There are 10 hidden switches. A switch that is on adds its own fixed numbers to the row, and there is some noise. The rows also spread widely along 14 directions, which tell nothing about the answers.
Known rows, each followed by its switches (1 for on, 0 for off):
-4; -1; -13; 2; 19; -7; 3; 21; 21; 8; -4; 11; -6; -4; 10; -9; 13; -3; -20; 10; 4; 4; 0; -13; 7; -9; 1; 1; 7; 9; 7; 4; 6; -4; -12; 2; 3; -17	1 0 1 0 0 0 0 1 0 0
-3; -14; 6; 9; 8; 12; -15; -11; -3; -10; -3; -26; 14; 10; 12; 14; 2; 9; 14; 4; -7; -12; 13; 9; -4; -4; -7; -11; -1; 10; -6; 4; -25; -3; -7; 11; -36; -3	1 1 0 0 0 1 1 1 0 1
-12; -1; -9; 5; 4; 4; -7; 5; -12; -10; -13; -7; 13; 27; 5; 3; -5; 2; 0; 24; -2; -2; -6; 1; 13; -6; -1; -8; -6; -2; -5; 3; -15; 7; -15; 0; -9; -4	1 1 0 0 0 0 1 0 1 0
-8; 4; 0; 14; 5; -3; -5; 7; -6; -10; 5; -9; 8; 9; 5; 13; 0; 14; -1; 8; -5; 7; -8; -19; -5; -13; -7; -13; 2; 1; -14; 3; -14; 0; 0; 9; -4; 7	0 1 0 0 0 0 0 0 0 1
4; -27; -19; 0; 17; -16; -5; 20; 24; 16; 3; 6; -11; -4; 4; -14; 3; 7; -13; -7; -4; 0; -17; 1; 14; -3; 0; -2; -9; 10; 9; 4; -1; 4; -6; -10; 6; -13	1 0 1 1 0 0 0 0 0 0
0; -8; -11; 2; 11; -17; -14; 8; 16; -7; -8; -3; 7; 12; 3; -1; -2; 6; -11; 26; -5; -7; -19; -1; 0; -22; 11; -13; 1; -4; 7; 3; -2; 8; -2; -13; 2; -10	1 1 1 0 1 1 0 1 0 0
0; -9; 5; -6; 3; 1; -7; 14; 4; 0; -14; -8; 5; 2; 1; -6; -4; -9; -12; 20; 0; -4; -6; 13; 17; -6; 4; -4; 4; 1; 12; -2; -1; 5; 7; -9; -3; -1	0 1 0 0 0 0 0 0 1 0
13; -19; -20; 1; 6; -22; -12; 21; -2; -5; -2; -6; -3; 9; 9; 1; 0; 9; -8; 22; -4; -19; -21; 0; -3; -18; -2; -27; -3; 1; -2; 6; 0; -6; -7; -15; 1; -2	1 0 1 0 0 0 1 0 1 1
-10; -4; 3; 10; 17; -14; -8; 16; -9; -17; 1; -21; -6; 13; 4; -1; -4; -5; -7; 13; 2; 10; -4; -11; -5; -9; -27; -25; -4; 11; -12; 15; -26; 16; -1; 2; 12; 16	1 1 1 0 1 0 0 1 1 0
-7; 4; -9; 20; -11; -8; 18; -14; -10; -2; 1; -7; 1; 9; 18; 14; 10; 8; 8; -8; 18; -6; 13; 1; 2; -4; -7; -4; 4; 17; 26; 5; -18; 14; -12; 5; -7; -7	1 1 0 1 0 1 0 0 1 0
4; 2; 4; 5; 14; -9; 8; 19; 18; 15; 6; 1; 3; -11; 13; 14; 11; 0; -13; -9; -4; -10; -8; -29; -6; -20; 8; -3; 15; 6; -12; 3; 7; -15; 0; 15; -12; -2	0 0 0 0 0 0 0 0 0 0
-21; -11; 3; -3; 18; -10; -11; -6; 20; 10; -8; 3; -1; 1; 11; -8; 22; 4; -4; -4; 0; 4; 5; -13; -11; 1; -4; 0; 5; 19; -6; 16; -17; 2; -21; 8; -15; -1	0 1 0 1 1 0 1 1 0 0
4; -3; -2; 5; 1; -10; 7; 17; -14; 5; -3; 1; -9; 12; 8; 8; -2; 2; 1; -11; 8; -5; -7; -16; 13; -10; -7; -19; 2; 10; -8; 1; -9; -7; -5; 9; 4; 7	1 0 0 1 1 1 1 1 0 0
27; 10; -13; 13; -20; -4; 11; -14; 12; 17; 32; 6; 10; 18; 18; -2; 2; -7; 20; -25; 11; -20; -4; 2; -11; -2; 12; -3; -10; 16; 6; 7; -5; 3; -11; 12; 1; -23	0 1 0 0 0 0 1 0 0 0
-28; 11; -12; -9; 9; -5; -6; 5; 4; 8; -29; 15; 8; 20; 7; 1; 14; -1; -3; 18; 2; -4; 6; -30; -3; -7; 7; 2; 15; 7; -9; 12; -2; 0; -28; 6; -19; -12	1 0 0 0 1 1 1 0 1 0
-1; 8; -9; 10; -1; -6; -11; 5; 21; -8; 7; -6; 7; -3; 1; -2; 7; 6; -3; 8; -2; 15; -6; -9; -19; -8; -7; -6; 6; 5; 8; 1; 0; 11; 15; 0; 14; -15	0 1 0 0 1 0 0 1 0 0
9; -9; -15; -1; -11; -16; -3; -5; -5; 5; -4; 3; -6; 2; 14; 2; 12; 7; 6; 5; 9; -23; 4; 5; -10; -11; 2; -11; 5; 10; 14; 3; 0; -6; -15; -10; -6; -6	0 1 0 0 0 1 0 0 0 1
16; 2; 4; 8; -1; 13; 3; 20; 8; 2; 10; 2; -7; -7; 9; -16; 5; -7; -14; 4; 11; 12; 7; 13; 25; -2; -4; -2; 3; 21; 13; -13; -2; -11; 2; 17; 1; -15	1 1 0 0 1 1 1 0 0 1
-9; -10; 5; -6; -5; -16; -16; -4; 2; 7; -9; 14; -6; 9; -12; 0; -9; 20; 4; 2; -1; 7; -22; -12; -2; -10; 10; -16; -4; 1; -5; 0; -6; 0; 5; -12; 15; 17	1 0 0 0 0 0 1 1 0 1
-3; -2; -13; -5; 5; -14; -13; 6; 17; 0; -11; 13; 2; 14; 0; -15; 10; 4; -10; 17; 1; 5; -13; -7; -5; -3; 2; -8; 3; 7; 4; 9; 0; 2; -11; -10; 4; -16	0 0 1 0 1 1 1 1 0 0
1; -18; -27; -5; -3; -10; -6; 19; -16; 4; -12; -2; -3; 16; 5; 1; -7; 4; 13; 2; 0; -13; -9; 1; 16; 3; -9; -19; -7; 0; 5; 5; -8; 6; -14; -12; 2; -3	0 0 0 0 1 0 1 0 1 1
-5; 1; 5; 13; 6; 8; -20; -2; 0; -20; 9; -14; 8; 8; -1; -3; 5; 17; -3; 14; -10; 18; -1; -2; -14; -2; -17; -8; -6; 7; -19; -2; -16; -10; 2; 11; -7; -5	0 1 1 0 0 0 0 1 0 0
-10; -8; -20; 2; -2; 2; -18; 1; -33; -24; -14; -11; -8; 20; 3; -1; 0; 13; 12; 27; 0; 0; 8; 6; -7; -1; -25; -20; -7; 3; -7; 1; -15; -2; -15; -10; -2; 1	1 0 1 1 0 0 0 0 0 1
-2; -11; -15; 0; -9; 2; -3; 6; 7; 3; -8; 0; 3; 4; 5; -2; 2; 11; 4; 8; 1; -8; 3; 12; 17; -2; 9; 1; 1; 6; 24; -10; 1; 1; -6; -5; -11; -22	1 1 1 0 1 0 1 0 1 0
2; -5; 11; 0; -7; -16; 4; 13; -20; 10; 1; 6; -11; 13; 6; 10; -2; 8; 1; -11; 4; -12; -11; -23; 4; -16; 4; -20; 3; 8; -19; -1; -6; -18; -4; 6; -1; 22	0 1 1 1 0 0 1 0 0 0
1; -6; 7; 5; 11; -2; -15; -4; 15; -4; 11; -11; 2; 5; 7; -13; 5; -6; -2; 3; -1; 3; 4; 7; -11; -3; -9; -5; -4; 17; -3; 10; -20; 7; 0; 6; -6; -4	0 1 1 1 0 1 0 0 0 0
-4; -2; -11; 0; 4; -10; -14; 8; 9; 3; -2; -5; -1; 11; 4; -9; 0; -5; 7; 1; 2; 1; 1; -5; -3; -3; -9; -14; -1; 15; 1; 7; -14; 12; 0; 3; 6; -7	1 1 0 1 1 1 1 1 1 0
-23; 12; 12; 3; 7; 12; -7; -6; 11; -4; -5; 10; -3; -10; 1; -4; 13; 5; -4; 11; 9; 24; 20; -9; -1; -6; -6; 5; 13; 12; 6; -3; -12; 0; -4; 18; 3; 3	0 0 0 0 1 1 1 0 0 1
-2; -10; -13; 10; 6; -11; -1; 6; 23; 10; 9; 4; -4; 0; 7; -12; 13; 12; -6; -13; 1; 12; -2; -6; 0; 4; -6; 3; -1; 23; 11; 4; -6; 5; -4; 4; -5; -22	1 1 1 1 0 1 0 0 0 0
2; -23; -1; 0; 4; -5; -10; -7; 7; 11; 4; 4; -10; 5; 9; -13; 12; 16; 0; -10; -1; -8; 1; 9; 4; 1; 0; -2; -10; 23; -4; -1; -13; -16; -21; 6; -20; -7	1 1 1 1 0 1 1 0 0 0
0; 4; 14; -1; -4; -14; -4; -6; 12; 4; -1; 1; 6; 9; 3; 0; 5; -4; -4; 4; 6; 0; -10; -9; -16; -12; 7; -8; 10; 11; 3; 10; -6; 9; 8; -3; 1; 5	0 1 0 0 0 1 1 0 0 0

New rows, each followed by its switches (1 for on, 0 for off):
-6; -16; 4; -6; -4; -18; -8; 23; -22; -9; -26; -1; -18; 5; 1; -3; 11; 14; -16; 21; 8; 3; -5; -7; 7; -9; -12; -23; 16; 15; 3; -2; -2; -14; 1; -12; -5; 11	1 1 1 1 1 1 1 0 0 1
-1; -14; -2; 8; 3; 2; -2; 3; 8; 7; -1; -6; 8; 13; 10; -2; 8; 9; 1; -12; -1; 1; -4; -1; 11; 9; 0; -4; -3; 18; 0; 8; -16; -3; -15; 9; -26; -14	1 1 0 0 1 0 1 1 0 1
7; -6; 6; 4; -3; -5; 3; 25; 5; 8; 2; 4; -12; -10; -3; -4; 9; 16; -13; -19; 1; 15; -7; -15; 10; 5; -10; -7; 8; 19; -1; -8; 5; -21; 13; 8; -3; -7	0 0 1 0 1 1 0 1 0 0
-15; -17; -6; -6; 9; -2; -4; 24; 4; 8; -17; -5; -4; 3; 1; -13; 5; 0; -9; -3; -1; 12; -1; -2; 22; 14; -13; 0; 3; 15; 6; 4; -10; 7; -2; -2; -10; -7	0 1 0 1 1 0 0 0 1 0
-5; 3; -16; -7; 3; -1; -4; 18; 2; 9; -15; 6; 1; 21; 5; -13; -1; -15; 0; 7; 4; 0; 0; -9; 14; 4; 2; -3; 1; 8; -2; 6; -1; 7; -14; -2; 1; -16	1 1 0 0 1 0 0 1 0 0
-3; -1; -11; -4; 13; -11; -13; 11; 22; -1; -6; 0; 0; 0; 12; -7; 19; -5; -11; 20; -1; -6; -1; -14; -23; -15; 1; -6; 15; 12; -1; 10; 6; -3; -6; 0; -6; -18	1 0 1 1 1 0 1 0 0 0
7; -6; 9; 10; 3; 8; -11; 18; -6; -19; -8; -21; 18; 17; 2; 1; 3; 6; -17; 20; -9; 11; -17; 3; 6; -1; -7; -13; 3; 8; -13; -4; -5; -15; 13; 5; -24; -12	1 1 0 1 0 0 1 1 0 0
2; -2; -19; 4; -3; 4; -17; -1; 16; -4; 6; -8; 7; 5; 2; -7; 0; 7; 13; 3; -5; 4; 2; 7; -10; 2; -9; -4; -5; 10; 7; -2; -7; 10; 4; 3; 0; -24	1 0 0 0 1 1 1 0 1 0
15; 8; 0; 11; -12; 3; 5; 15; -21; -5; 5; -8; 4; 20; 9; 1; -10; -7; 1; 7; 8; -6; -6; 1; 17; -5; -2; -17; -3; 8; -4; -2; -8; -6; 0; 7; -2; -1	1 1 0 0 0 0 0 0 1 1
2; -6; -28; 11; 6; -8; 8; 29; -6; 4; 3; 5; -6; 7; 10; 5; 1; 11; -4; -1; 1; -1; -7; -17; 17; -7; -7; -11; -2; 4; 1; -1; 0; -4; -15; 2; 2; -13	1 0 1 0 0 0 0 0 0 1
-8; 1; 16; -13; -10; -5; 0; -17; -5; 13; -17; 9; -6; 12; 9; 2; 6; -8; 9; 2; 15; -21; 12; -3; -3; -12; 17; -3; 10; 15; 2; 5; -7; -3; -16; 2; -13; 11	1 1 0 0 1 1 1 0 0 0
-6; 2; 15; -2; 4; 11; -10; -3; 14; -3; -12; 3; 9; 4; 4; -8; 8; -2; -14; 24; 2; 4; 1; 8; 11; -12; 16; 5; 9; 9; 6; -8; -4; -8; -2; 9; -16; -9	1 1 0 1 1 1 1 0 0 0
4; 8; 2; 11; -1; -1; -3; 3; 2; -4; 11; 3; 6; 10; 8; -4; 6; 2; -6; 9; 4; 8; -7; -7; -4; -8; -1; -10; 1; 9; -6; 3; -9; -4; -5; 10; 2; -2	0 1 0 0 0 0 1 0 0 1
1; -33; 12; 4; 15; -9; -17; 5; 15; 3; 12; -14; 0; 1; 0; -3; -3; 17; -2; -12; -13; 3; -18; 4; 2; -2; -6; -14; -11; 11; -10; 7; -23; 1; 2; 0; -14; 12	0 1 1 0 0 0 1 0 0 1
-4; 0; -1; 17; 8; 1; 9; 2; -2; -7; 4; -1; -1; 1; 14; 5; 14; 8; -11; 7; 10; 10; 5; -4; 3; -7; -11; -5; 4; 13; 6; 4; -12; -3; -15; 13; -5; -1	1 0 0 0 0 0 1 0 0 1
-12; -3; -34; -2; 2; -5; -13; 4; 20; 5; -3; 7; 2; 4; 6; -9; 19; 14; 11; -4; -5; 6; 10; -16; -20; 10; -12; 4; 6; 15; 5; 8; 1; 5; -15; 1; -10; -36	0 0 1 0 1 1 1 0 0 0
12; -11; 5; 13; -1; -3; 2; 13; -1; -2; 12; -16; -1; 0; 7; 5; -4; 3; 0; -10; 1; -1; -2; 3; 9; -4; -11; -14; 2; 13; 7; 0; -14; 2; 12; 4; -7; 0	0 1 1 0 0 1 0 0 0 1
2; 3; 1; -6; 6; 3; -5; 20; 11; 11; 0; 0; -11; -7; 8; -9; 7; -15; -2; -1; 5; 1; 14; -11; 0; -7; -3; -5; 10; 17; -5; -3; 3; -8; 2; 14; 3; -6	1 1 0 0 1 0 1 1 0 0
-1; 12; 4; 11; -22; 3; 7; -17; -6; 2; 1; 8; 3; 16; 1; 4; -1; 11; 12; -12; 15; 7; 4; -1; 4; 5; 1; -4; -2; 15; 13; -3; -11; 0; 1; 7; 1; -7	1 0 0 0 0 1 1 1 1 0
3; 15; 19; 14; -14; -2; -4; -23; -11; -13; 6; 6; 3; 20; 5; -1; 7; 17; -4; 14; 11; 3; -7; 2; -6; -14; 5; -13; -5; 13; -7; -4; -15; -18; -12; 15; -2; 6	1 1 0 0 1 1 1 1 1 0
0; -1; -10; 3; 15; 4; -10; 16; 5; 0; 9; -6; -2; 6; 12; -7; 1; -11; 5; 5; -1; -5; 10; -5; 4; -10; -8; -11; -4; 6; -11; 0; -13; -2; -11; 16; 3; -7	0 1 1 1 1 0 1 1 0 0
-15; 2; 7; 10; -1; -3; -6; -17; 20; 8; 16; -1; -2; 4; 2; -6; 4; 10; 13; -21; 5; 16; 11; -10; -14; 7; -7; -1; -6; 25; 2; 8; -23; 14; -1; 14; 1; -2	1 1 1 0 0 0 1 1 1 0
-10; -1; -2; 16; 3; 5; -1; 1; 22; -6; 4; -8; 9; -7; 7; 2; 17; 16; -8; 0; -1; 21; 4; -4; -5; 0; -7; 7; 9; 16; 14; -2; -6; 5; 4; 13; -13; -21	1 1 0 0 1 0 1 0 0 0
1; -10; -10; 8; 6; 2; -5; 2; 16; 8; 10; 6; -3; 8; 8; -18; 9; 7; -1; -9; 4; 9; 6; 5; 12; 11; -6; -1; -8; 24; 6; 4; -16; -1; -17; 10; -10; -20	1 1 1 0 0 1 1 1 0 1
1; 2; -6; 11; -11; -13; 5; -6; 3; 0; 0; 5; 14; 22; 6; -2; 10; 13; -6; 1; 5; 5; -20; -5; -3; 3; 5; -1; -2; 9; 8; 11; -5; 6; -10; -7; -6; -15	0 1 0 0 0 0 0 0 0 0
16; -2; -6; 19; -15; -21; 12; -7; 11; 10; 23; 7; 2; 9; 12; 7; 4; 17; 3; -18; 9; -7; -23; -7; -6; -15; 12; -9; -6; 12; 10; 2; -4; 1; -6; 5; 8; -7	1 1 0 0 1 0 1 0 0 0
9; -4; -4; 3; 3; 0; -10; 10; 26; 8; 17; -2; -5; -7; 5; -21; 3; -7; -4; -3; 3; 10; 0; 8; 2; 0; -5; -2; -6; 20; 7; -3; -5; 6; 5; 11; 13; -14	1 1 0 0 1 0 1 0 1 0
8; -6; -27; -1; -6; -8; 8; 50; -17; 9; -8; 2; -6; 13; 2; 1; -3; 5; -5; -8; -3; -1; -14; -24; 23; 8; -14; -14; 5; 6; -8; -3; 11; -14; 2; -4; -4; -17	0 0 1 0 0 0 0 0 1 0
8; 0; 11; 6; 0; 11; -11; 17; 7; -2; 5; -14; 6; 5; -10; -3; -10; 2; -1; -12; -8; 21; -8; -6; 5; 9; -13; -8; 0; 14; -12; -5; -5; -3; 29; 10; -4; -8	1 0 0 0 0 1 0 1 0 0
6; -15; -18; -13; 2; -9; -11; 13; -7; 6; -18; -4; -7; 14; 12; -8; 5; -11; 5; 12; 4; -24; 5; 5; 4; -3; -2; -12; 3; 11; 2; 9; -2; 0; -20; -11; -13; -10	1 1 0 0 1 1 0 0 0 1
6; -7; -22; 6; -23; -9; -3; 13; -5; 8; -4; -5; 4; 16; -4; 2; -4; 20; 14; -20; -3; 3; -11; -8; 6; 16; -7; -10; -2; 15; 10; -4; 1; 1; 14; -9; -8; -25	1 1 0 0 0 1 0 1 1 0
-11; -2; -12; 3; -12; -15; 11; 4; -33; -10; -24; -4; 5; 35; 8; 17; 5; 8; 10; 4; 10; -10; -6; -17; 0; 4; -11; -21; 8; 3; 2; 17; -12; 8; -20; -13; -12; 0	0 0 1 0 1 0 1 1 0 0
-6; -6; -5; -5; -6; -15; -10; 1; -8; -1; -13; 3; 4; 22; 2; 2; 6; 13; 2; 11; -2; -9; -9; -13; -10; -7; 2; -13; 4; 6; -8; 7; -5; -5; -11; -9; -14; -2	0 1 1 0 0 1 1 0 0 0
-3; -10; -5; 0; 1; -13; -5; -2; 7; 11; -11; 15; 4; 23; 4; -13; 1; 5; -8; 6; 5; -2; -20; 2; 19; -2; 18; -5; -9; 7; 7; 9; -10; 3; -19; -10; -2; -5	1 1 0 1 0 0 0 1 0 1
8; -2; -8; 16; -4; -13; -5; 7; -7; -13; 10; -15; 2; 3; 5; 14; 2; 20; 0; 4; -4; 0; -14; -11; -19; -15; -15; -19; -2; 5; -9; -1; -3; -6; 9; 1; 3; 0	1 0 0 0 0 0 0 0 1 0
-1; 18; -18; 1; -8; -3; -6; -9; 1; -6; -12; 19; 17; 28; 12; -8; 14; 2; -7; 37; 6; -11; -13; -2; -3; -13; 20; -2; 1; -3; 1; 4; 4; -11; -30; -1; -6; -23	0 0 0 1 1 0 1 0 1 0
-2; 5; -12; -10; -12; -6; 3; 10; -1; 16; -18; 12; 8; 31; 4; -6; -5; -14; 7; 1; 7; -15; -7; -11; 16; 4; 19; -4; 4; 3; 7; 10; 1; 9; -13; -11; -5; -17	0 1 1 0 1 0 0 1 0 0
-12; -6; -3; 14; 16; 7; 4; 6; 0; -4; 4; -24; 13; 14; 17; 13; 1; -4; 9; -7; -3; -8; 16; -5; 7; 1; -17; -6; 1; 12; -1; 12; -30; 15; -12; 18; -28; -7	0 1 1 0 0 1 1 0 1 0
-7; -5; -13; 8; 8; 0; -10; 23; -3; -13; 2; 0; -7; 9; -1; -12; 2; 13; -12; 18; -2; 23; -7; -4; 11; -4; -17; -9; -6; 7; -7; -6; -8; -2; -7; 5; 11; -7	1 1 1 0 1 0 1 0 0 0
6; -12; 3; -4; -12; -22; 3; 19; -22; 12; -7; 8; -12; 23; 3; -2; -5; 6; -2; -8; 8; -13; -20; -12; 20; -6; 2; -24; -1; 12; -8; 1; -9; -13; -6; -4; -1; 14	0 1 1 1 1 1 1 0 1 0
-4; 10; -21; 10; 17; -7; -10; 5; 40; 16; 24; 19; 5; 2; 10; -19; 10; -2; -2; -3; 0; 14; -1; -19; -8; -7; 2; 4; -5; 13; -3; 9; -11; 11; -17; 19; 14; -21	0 1 0 0 0 1 1 0 0 1
6; -9; -6; -5; -14; -2; -8; -1; 15; 17; -1; 14; 2; 4; 1; -12; 6; 10; 4; -6; 1; -2; -7; 5; 6; 5; 14; 1; -1; 13; 10; -4; 3; -8; -3; -4; -8; -16	0 1 0 0 0 0 1 0 0 1
